The rows of each matrix lie in a flat space through zero, up to rounding. After each matrix: how many dimensions does the smallest such space have?

103	52	-203	59	-36	18	150	-138	-47	40	30	-187	48	-67	-88	12
52	133	-41	-39	45	-76	158	-304	45	-148	19	-47	-105	75	-76	-135
-203	-41	291	-1	34	-94	-230	154	-53	-74	131	415	13	138	31	194
59	-39	-1	100	-24	-32	85	-65	-111	-91	163	-80	54	22	-248	-63
-36	45	34	-24	379	274	-144	81	2	-196	-181	-224	-4	-68	-62	-167
18	-76	-94	-32	274	256	-54	10	-56	-44	-215	-422	8	-210	10	-39
150	158	-230	85	-144	-54	221	-131	20	4	121	-35	85	52	-203	-171
-138	-304	154	-65	81	10	-131	137	-138	-47	-14	-54	83	-116	-79	18
-47	45	-53	-111	2	-56	20	-138	40	-17	-57	63	-22	3	79	-15
40	-148	-74	-91	-196	-44	4	-47	-17	136	-47	-85	-8	-83	142	-8
30	19	131	163	-181	-215	121	-14	-57	-47	320	245	22	182	-244	41
-187	-47	415	-80	-224	-422	-35	-54	63	-85	245	659	-136	310	47	87
48	-105	13	54	-4	8	85	83	-22	-8	22	-136	45	-46	-165	-119
-67	75	138	22	-68	-210	52	-116	3	-83	182	310	-46	173	-67	84
-88	-76	31	-248	-62	10	-203	-79	79	142	-244	47	-165	-67	521	156
12	-135	194	-63	-167	-39	-171	18	-15	-8	41	87	-119	84	156	-60
 : 8

98	138	-11	202	228	18	67	-14	26	247	236	-187	67	27	-30	270
138	336	-16	94	-16	84	132	-109	-177	-8	61	-96	104	43	14	39
-11	-16	69	148	-175	40	-73	-34	91	-38	-80	12	-39	249	-38	-349
202	94	148	589	36	74	279	-426	-345	18	206	3	-109	354	-202	-277
228	-16	-175	36	96	-72	26	-302	79	-56	106	118	103	-11	-20	-73
18	84	40	74	-72	76	12	-17	62	-57	-125	29	64	114	43	-107
67	132	-73	279	26	12	-292	-50	239	197	160	-124	68	209	-39	-239
-14	-109	-34	-426	-302	-17	-50	7	-57	-185	-219	197	-28	-102	104	-98
26	-177	91	-345	79	62	239	-57	-354	14	-126	286	-29	-335	167	618
247	-8	-38	18	-56	-57	197	-185	14	146	243	-123	-13	176	-89	20
236	61	-80	206	106	-125	160	-219	-126	243	510	-269	-85	134	-221	17
-187	-96	12	3	118	29	-124	197	286	-123	-269	100	89	-83	96	8
67	104	-39	-109	103	64	68	-28	-29	-13	-85	89	143	-159	132	295
27	43	249	354	-11	114	209	-102	-335	176	134	-83	-159	238	-106	35
-30	14	-38	-202	-20	43	-39	104	167	-89	-221	96	132	-106	149	116
270	39	-349	-277	-73	-107	-239	-98	618	20	17	8	295	35	116	-132
 : 8

-387	-116	79	94	-197	-198	383	125	191	353	211	-252	-76	469	123	173
-116	-682	-184	-40	-61	13	-112	87	371	-201	-6	-345	143	28	-181	-101
79	-184	-52	-21	-7	58	-175	-45	63	-164	-155	-137	35	-246	-52	-76
94	-40	-21	-158	206	239	-110	68	-76	-115	112	225	68	-26	-19	-124
-197	-61	-7	206	-282	-342	200	-38	182	170	-63	-321	-59	178	-11	170
-198	13	58	239	-342	-356	196	-88	148	216	-170	-424	-122	43	72	199
383	-112	-175	-110	200	196	-441	-96	-70	-462	-198	196	152	-439	-233	-220
125	87	-45	68	-38	-88	-96	-98	-35	-97	-146	8	7	-153	-77	5
191	371	63	-76	182	148	-70	-35	-276	-25	29	368	-21	-103	50	-43
353	-201	-164	-115	170	216	-462	-97	-25	-466	-244	81	141	-505	-206	-229
211	-6	-155	112	-63	-170	-198	-146	29	-244	-229	-11	72	-214	-226	-20
-252	-345	-137	225	-321	-424	196	8	368	81	-11	-411	34	322	-165	152
-76	143	35	68	-59	-122	152	7	-21	141	72	34	-41	181	31	91
469	28	-246	-26	178	43	-439	-153	-103	-505	-214	322	181	-375	-354	-180
123	-181	-52	-19	-11	72	-233	-77	50	-206	-226	-165	31	-354	-54	-92
173	-101	-76	-124	170	199	-220	5	-43	-229	-20	152	91	-180	-92	-147
 : 4

-83	-4	-14	34	-45	20	-54	37	-29	38	22	149	162	-70	-43	-150
-4	137	-209	-178	37	-53	49	454	43	-445	232	-113	154	216	-22	-152
-14	-209	-271	6	-193	-157	-178	21	69	-229	-66	121	-109	297	26	-29
34	-178	6	-123	-213	16	-119	-331	-51	36	-145	17	-67	144	-187	19
-45	37	-193	-213	-167	-116	-8	106	58	-213	19	46	168	236	-100	-122
20	-53	-157	16	-116	-335	72	29	52	115	-114	72	30	276	170	-31
-54	49	-178	-119	-8	72	-168	429	348	-418	187	-64	162	41	25	-106
37	454	21	-331	106	29	429	-380	-81	-120	-142	-183	-369	-53	-146	567
-29	43	69	-51	58	52	348	-81	-336	-124	4	-85	-218	-13	-94	294
38	-445	-229	36	-213	115	-418	-120	-124	-470	-3	66	-329	295	-199	-40
22	232	-66	-145	19	-114	187	-142	4	-3	-92	-29	-110	63	-4	185
149	-113	121	17	46	72	-64	-183	-85	66	-29	-179	-198	49	-38	68
162	154	-109	-67	168	30	162	-369	-218	-329	-110	-198	-767	122	-52	565
-70	216	297	144	236	276	41	-53	-13	295	63	49	122	-540	-7	-6
-43	-22	26	-187	-100	170	25	-146	-94	-199	-4	-38	-52	-7	-250	112
-150	-152	-29	19	-122	-31	-106	567	294	-40	185	68	565	-6	112	-369
 : 8

4	35	-27	187	54	44	-63	-113	-1	57	194	-1	-70	139	-26	-15
35	833	259	185	-31	-347	13	-14	408	-10	4	-81	52	85	-132	-97
-27	259	17	-96	108	-114	63	-53	244	-159	-51	-18	86	-43	-99	47
187	185	-96	80	-29	27	-40	-59	97	33	168	20	80	156	-69	116
54	-31	108	-29	-33	153	-26	60	34	91	-31	75	-91	-30	70	-79
44	-347	-114	27	153	294	-99	-121	33	52	177	162	-140	24	76	-43
-63	13	63	-40	-26	-99	11	61	3	-21	-126	-55	5	-86	46	-42
-113	-14	-53	-59	60	-121	61	-31	-27	-126	-59	-67	66	-48	-55	50
-1	408	244	97	34	33	3	-27	222	45	42	8	-101	68	-58	-104
57	-10	-159	33	91	52	-21	-126	45	-58	160	2	54	106	-69	127
194	4	-51	168	-31	177	-126	-59	42	160	227	74	-65	168	42	10
-1	-81	-18	20	75	162	-55	-67	8	2	74	-57	-62	59	43	62
-70	52	86	80	-91	-140	5	66	-101	54	-65	-62	-19	-17	26	-81
139	85	-43	156	-30	24	-86	-48	68	106	168	59	-17	121	5	-14
-26	-132	-99	-69	70	76	46	-55	-58	-69	42	43	26	5	-62	66
-15	-97	47	116	-79	-43	-42	50	-104	127	10	62	-81	-14	66	-150
 : 7

-555	248	169	14	-215	-164	-159	67	-111	15	15	-45	-4	18	-85	25
248	-173	-64	220	5	82	220	-39	-18	-51	-108	17	-196	86	-18	146
169	-64	65	-86	266	3	3	5	198	17	140	-268	-170	-137	100	110
14	220	-86	-175	201	37	-63	-33	-52	141	105	-40	43	70	-33	-345
-215	5	266	201	136	-23	85	-46	-175	-63	125	102	-52	-71	169	54
-164	82	3	37	-23	-136	-47	118	-99	9	77	-116	-90	-32	-48	37
-159	220	3	-63	85	-47	-97	-70	-147	-3	1	-189	80	41	102	-47
67	-39	5	-33	-46	118	-70	-76	148	-20	61	-77	87	-33	85	-226
-111	-18	198	-52	-175	-99	-147	148	150	-154	-114	-169	-110	-580	-127	-234
15	-51	17	141	-63	9	-3	-20	-154	-68	68	138	-34	323	79	308
15	-108	140	105	125	77	1	61	-114	68	32	-4	-17	-104	-109	-43
-45	17	-268	-40	102	-116	-189	-77	-169	138	-4	-23	37	164	198	119
-4	-196	-170	43	-52	-90	80	87	-110	-34	-17	37	224	131	-38	67
18	86	-137	70	-71	-32	41	-33	-580	323	-104	164	131	102	-95	231
-85	-18	100	-33	169	-48	102	85	-127	79	-109	198	-38	-95	-261	-127
25	146	110	-345	54	37	-47	-226	-234	308	-43	119	67	231	-127	-47
 : 14

242	-247	264	10	369	-263	-169	-73	-87	-86	196	369	-263	324	359	-457
-247	-535	-141	259	-327	58	-76	177	242	304	-104	-187	124	245	20	254
264	-141	83	289	117	-153	-96	-35	-37	16	-152	223	7	1	220	-242
10	259	289	-60	56	-376	138	99	-103	143	255	-436	-93	-38	177	-2
369	-327	117	56	-193	-286	187	62	-40	103	36	-4	-182	183	420	294
-263	58	-153	-376	-286	-144	305	-78	-62	164	173	-249	-164	93	-254	197
-169	-76	-96	138	187	305	8	245	123	-165	40	-79	305	38	34	57
-73	177	-35	99	62	-78	245	4	-67	20	-31	-190	147	-47	-259	217
-87	242	-37	-103	-40	-62	123	-67	-72	34	9	-132	1	-123	-196	22
-86	304	16	143	103	164	-165	20	34	-46	-134	-85	204	-288	-151	-121
196	-104	-152	255	36	173	40	-31	9	-134	-284	271	182	-73	-57	122
369	-187	223	-436	-4	-249	-79	-190	-132	-85	271	383	-566	260	413	-188
-263	124	7	-93	-182	-164	305	147	1	204	182	-566	55	29	-135	373
324	245	1	-38	183	93	38	-47	-123	-288	-73	260	29	-254	183	-196
359	20	220	177	420	-254	34	-259	-196	-151	-57	413	-135	183	-148	-10
-457	254	-242	-2	294	197	57	217	22	-121	122	-188	373	-196	-10	-687
 : 8

72	18	-213	95	83	-67	-264	-85	-59	-45	161	170	132	51	-4	-80
18	-327	-54	173	-298	-131	-56	-172	-19	286	53	156	527	-187	123	227
-213	-54	-145	-93	-39	-63	-252	-227	28	-304	134	-183	34	-89	73	-107
95	173	-93	-90	288	139	-85	-43	-44	-156	196	356	18	326	83	-252
83	-298	-39	288	-165	-89	-244	-219	100	100	-262	-367	166	-170	36	190
-67	-131	-63	139	-89	358	44	-129	-55	93	166	251	229	10	260	112
-264	-56	-252	-85	-244	44	-161	-280	-1	-153	152	-259	194	-257	-146	-86
-85	-172	-227	-43	-219	-129	-280	198	-1	-226	-84	-115	205	-304	-39	-149
-59	-19	28	-44	100	-55	-1	-1	148	206	-285	-159	1	-190	-217	270
-45	286	-304	-156	100	93	-153	-226	206	-234	358	236	90	-53	87	25
161	53	134	196	-262	166	152	-84	-285	358	241	-402	2	-6	30	183
170	156	-183	356	-367	251	-259	-115	-159	236	-402	-396	64	71	-120	108
132	527	34	18	166	229	194	205	1	90	2	64	-578	226	-50	-65
51	-187	-89	326	-170	10	-257	-304	-190	-53	-6	71	226	252	183	-54
-4	123	73	83	36	260	-146	-39	-217	87	30	-120	-50	183	305	231
-80	227	-107	-252	190	112	-86	-149	270	25	183	108	-65	-54	231	-75
 : 13

-29	-139	-97	75	136	55	91	138	58	93	46	24	-208	156	-26	44
-139	374	302	146	-261	-219	55	72	167	-307	-34	299	56	-6	-129	188
-97	302	49	-211	-556	-326	58	-72	128	-115	40	-60	-31	-351	94	234
75	146	-211	79	79	16	-37	85	-12	-51	122	293	43	-32	-16	51
136	-261	-556	79	490	116	-181	107	-167	126	-85	239	284	231	99	-189
55	-219	-326	16	116	76	81	111	-58	59	47	365	56	-131	144	224
91	55	58	-37	-181	81	40	-50	-53	-64	44	49	-79	-278	104	159
138	72	-72	85	107	111	-50	-58	-80	-124	100	195	271	-13	15	-84
58	167	128	-12	-167	-58	-53	-80	4	-147	-2	-78	15	-79	-55	-19
93	-307	-115	-51	126	59	-64	-124	-147	-20	-142	8	381	-10	109	-83
46	-34	40	122	-85	47	44	100	-2	-142	-123	156	-124	-30	72	204
24	299	-60	293	239	365	49	195	-78	8	156	650	45	-57	252	109
-208	56	-31	43	284	56	-79	271	15	381	-124	45	-500	137	-35	-16
156	-6	-351	-32	231	-131	-278	-13	-79	-10	-30	-57	137	168	-230	-255
-26	-129	94	-16	99	144	104	15	-55	109	72	252	-35	-230	184	4
44	188	234	51	-189	224	159	-84	-19	-83	204	109	-16	-255	4	291
 : 10
